The rows of a group lie close to one hidden flat surface of 10 dimensions, which may be shifted away from zero. Surfaces can cross.
Known rows, each followed by its group:
[ 27   4 -33  -7   1 -11 -13  29  12  -4  17  21   9  34] : W
[-24 -18 -29 -12 -19 -36 -22   9 -28   7 -14   5  13  22] : M
[-20  10  -5 -34  -8   0 -21  -2  -6   5  15  -5 -11  14] : M
[  7   4  12  20   6 -14  -5  -8 -18 -13 -10  24  35  10] : A
[ 23  -5   8 -20  30 -20  11  23 -20  -4  14  -9  21  -2] : P
[ 20  16  14  11  20  25  25  39  13  -6 -14   4   0   0] : A
[ 13 -25  -3  19 -23   4  29 -21  25  10  22   2  -7  18] : M
[-17 -15  -6  17  14   6   1 -15  10   3 -26 -15 -11 -19] : P
[ -8  23 -28 -18   0  36  31  11 -35 -19   0 -14   4   5] : W
[-20  12  -5  25   4  31 -24  17  27   0 -14  20   5 -14] : P
[-10 -16 -13   8  15 -17 -15   7 -10   9   0 -13  -2 -16] : P
[ 18   3 -27  13   5   1 -25   4  14 -10 -11  -1  11   6] : W
[ 19 -18  19   3   5 -10  -3  41  -5  13 -20 -18  -5  -4] : A
[-30  15  -4  22  -1  23 -20  16   3   0 -22  28  19  -3] : P
[-27  15 -19 -11   3  36   0   3  12   0  -4  -8  -7  -3] : P
[-12   7   4  15   2  27   0 -26  -7  -1  13 -11  -2  -2] : W
[-35  -6  20  19  -2  11  23 -32   6   4  -7   6 -21 -18] : W
[ 31   7  -4  24   3 -11  -9  -5 -23  -5 -12  -3  13  24] : M
[  5  11  14  14  19  33 -12  23 -11   4   2 -14  15   3] : A
[-12 -23   2  -7 -19  -4 -25  11  23   8 -13  13  28  -1] : A
[  9  22  28  -3  -2   6  13  22 -12  -7  -9  24  14  10] : A
[  4  21  23 -27   8   6 -11  -2  -3 -15 -17  11  31   9] : P
[-10   1  54  -4 -15  -8   5   7  -7   4 -20  24  15   1] : A
[-15 -15  -2  10  28 -11  18  22  18  -3 -25  27  14 -18] : A
[ 47  -6 -20   1  30  10  -5   0   7 -10  24 -30  20   7] : W
[ -5 -19   0 -12  25 -12  -1  14  17   7  -6 -10  -9 -11] : M
[-17  21   1  11  16  17 -13  -5 -11   0 -14 -16 -23  -8] : P
[  9  36  13 -14  21  17  -5  -1 -40  -7  -1 -22   0  16] : P
[ -6   0  18  -5 -17 -22  28  -4 -31  -9  -6  29  16   9] : P
[  4   3   0  -8 -16 -26  11 -42 -36 -12 -24 -16 -21  10] : M
[  5  -5  36 -21  16 -35 -17  -7  19   6  10   0  -9 -32] : P
[-16   9 -31  -2  -2  30   6   7 -23  -5  -1  -5  18  27] : M
[ -1 -19 -18   1   3 -21  31   6 -27   2  -3 -10  -1  14] : M
[  7  22  11  12  34  34  14   5  13  -3 -13 -18 -25  -7] : M
[ -9   8  25  16  -5   4   1 -32 -38 -13 -22  -4  24 -11] : W
[ -5   0   3   0   7 -18 -14 -22 -12  12  35 -12 -30   8] : W
[-16  -8  22   6 -10  -7 -17 -22  -9   6  17  22  24  13] : W
[-15  -1 -17 -33  -5   1  -2  11 -26  -1   7   0  23  23] : M
[-45  -6   1  17 -12 -11 -14  12 -30  23   3  15  -8  17] : M
[-20   8 -34  10  18   1 -12  13  33  -1 -19  22 -18 -14] : A
[ 12  27   0 -22   6   1 -11   7   6 -10   2  11   4   8] : W
[  1  23 -17 -12  16   8   9  21 -32  -5  16 -14  -9  11] : W
[-23  26  29 -23   1   5 -31   5  20   5  -3  19 -10 -11] : A
[ -7  -2  12  -4  26 -48 -17   1 -22  10  -1  -8 -29 -13] : W
[ -2  -6  -7  14  17  -7  -9  21 -40   7  25  -6  23  -4] : P
[ -2  33  17  -8  26  48  22  30  11  -1   0   0 -15  -7] : A
[ -9 -16  -3 -42 -22 -18   6 -21 -29  -3  17  -4  41  23] : M
[ 25  18  25 -11 -12  41   8  29  35   3  -5  -5  -8   4] : A

New rows, each followed by its group:
[ 10  -2 -22  29 -23  28 -29   4   1  -5  24  17  41  12] : P
[ -4  -6  17  18  16  -3  17   4 -12   9  -3  -5  -6   2] : M
[-11   4 -15  21  -1  22   4  31  -8   3  32  15   6  -4] : P
[ -8  13   0   5   6   9  18  13   3   3 -11   3 -25   6] : M
[-38  -7 -16  -3   8  -4   0  25 -15   6 -25  11  12   5] : M
[  8  -1   7  29  -8  -9 -31   8   5   9  -5  17   2  20] : M
[-19   5  16   8  15 -12   6  -8 -44  -8 -30  -4   9 -16] : W
[-38 -21  -2   2  -6 -11  16  -8 -17  10 -14   4  -1   1] : M
[ 10  -9  -2  -2 -13  -4 -21  11 -22  12   9 -35 -13  10] : A
[-22 -35  18  -2  -8   8  34  -2  14  11  -9  -9   5 -16] : A
[-14   4 -15  19   3 -10  -1  17   8   7  -8  28 -19   3] : W
[-22  30  10 -10 -18  15   3   2 -26  -1  26  12  -8   7] : P
[-11 -23 -10   8  21 -17   7  38  -8  23  13  -4 -14   4] : M
[ 11   3   0   1  21 -14  25  -7 -27 -10 -10 -14  -5 -11] : W
[  2  19  48 -17  13 -20  -1  20   2   0  -6  30   0   5] : M
[-11  16 -28  16  17  22   8  -2 -12  -5 -15 -21 -25 -11] : W
[-26   5  39 -24  -9 -28 -10  -4  -6   5  -6  17 -10  -8] : A
[ -2   7   5   1  -4  31 -29  -1  35  -1  16  14  27  -6] : P
[ 11 -11  38   8  11 -38  21  15 -20  10   1  19  -4   9] : M
[-34   3  17  16   2   6  -6  20  -5  16  -1  25   0   7] : M
[-11   7  10  30  -8  32  -7  -8 -31   7   5 -11  12  11] : A
[ -6  -2  11 -29 -10 -30 -13 -19 -37   3  15 -12  -3  15] : M
[ -2 -31 -15  16  -7  -7  -9  24  30  24  22   7 -14  12] : M
[-32   8  -1 -11 -30  19  -4 -10  -1  -2   0  19   8  20] : M
[-14 -16  11 -26 -20   1  26 -25   0   7  33 -13 -11  10] : M
[  2  -9  12  -9  -3  24   0   2  45  -5  16  25  41 -11] : P
[ 10  -4  -1  12  18   8  39   5 -45   2  12 -20   6  20] : M
[ 15  13  12 -31   0  -9 -10  30   4   3   2   2  -8   4] : A
[  6  -7  12   9  17  12 -16  25  -6   9  14   5  46  14] : M
[-34  13  12  -6 -12  26  -1  10   3   1 -11  33  25  15] : M
[-15   0  24  39  -5  36  14 -34 -15   6   9 -11   3   7] : M
[ 14   8  -4  15   1 -18 -30  37 -12  -1  -4  29  29   7] : P
[  0   7   9  -5   3 -33 -22 -10 -36  -6 -16   0  11  -3] : W
[ 39  17 -30  12   6   2   2 -21 -21 -19  -5 -39 -15   3] : W
[ -4 -12   4  20  23 -37   4  -9 -27  11   1 -12 -22  -6] : W
[37 14  8 14 -1 12  3  0  7 -5 14  0 -2 22] : M
[ 53  -1  14  -5  -6 -18  17  -1  -3  -7  13   4  15  27] : M
[ 11  12 -10  21   6   3 -20  16 -35   2   1 -10   7  16] : A
[-14 -17  23  10  27  10  30  15  29   7  11  31  26  -2] : W
[-25  -1   9 -10  22 -31  21  33   7  11  -5  31 -11  -6] : W
[ -3   7  23  -2 -21 -25  10 -12 -13   7   0  18 -32  14] : M
[  4  16 -15   3  21 -26  -2  17   6  -9 -20  31  -9  -2] : A
[ -6 -14  19 -10 -24 -13 -26 -34  11   0  10  10  30  -6] : P
[ -5  25  38  18   4  -1 -36  -1   8   6   7  17 -11 -20] : P
[ 13   5 -14  11  22 -16 -13  19  -5  -6 -26   4   7  -9] : W
[-12 -16 -31   0   4 -11  -1  -4  13  -1  -4   7   1  -2] : A
[ 19  18  47  16 -27   9   0  15   8   5 -25   3 -31   7] : A
[  0  24  22 -20   8 -11 -25   5 -24   0  -5   4   4  11] : M
[-30   4 -11 -14   7 -21   0  24 -35   3   6  19  17   5] : A
[-23   3  -9  -8  23   6 -24  -7  -6   6   3 -28 -22 -21] : W
[ 18  -3  35   4  -3 -10  22 -13 -16  -3  -4   1  12  -1] : A
[-21  13  -6  -7 -26  14  -4  -4  29  -2   4  22 -17  -5] : P
[-25 -37 -17 -13   3  -1   2  17  19  10   0   2  27 -11] : A
[  7 -12  28  12 -17 -19  33 -15 -25   1 -11   5   5   0] : A
[ -8  16 -15 -20   9  22   4  10   5 -13  -6  -4   6  -8] : W
[ -3 -36  -6  -3  11 -11 -13  -1   6  21  28 -29  -6   1] : M
[-15  -9   6  -8  14 -30 -14  28  -3  16 -17   2 -13 -15] : A
[-25 -21  -5 -10  28   8   1   4  19  14  19 -15 -15 -19] : W
[-12  30 -11 -29   1   4  16  13 -53 -18  -8  -7   2   4] : W
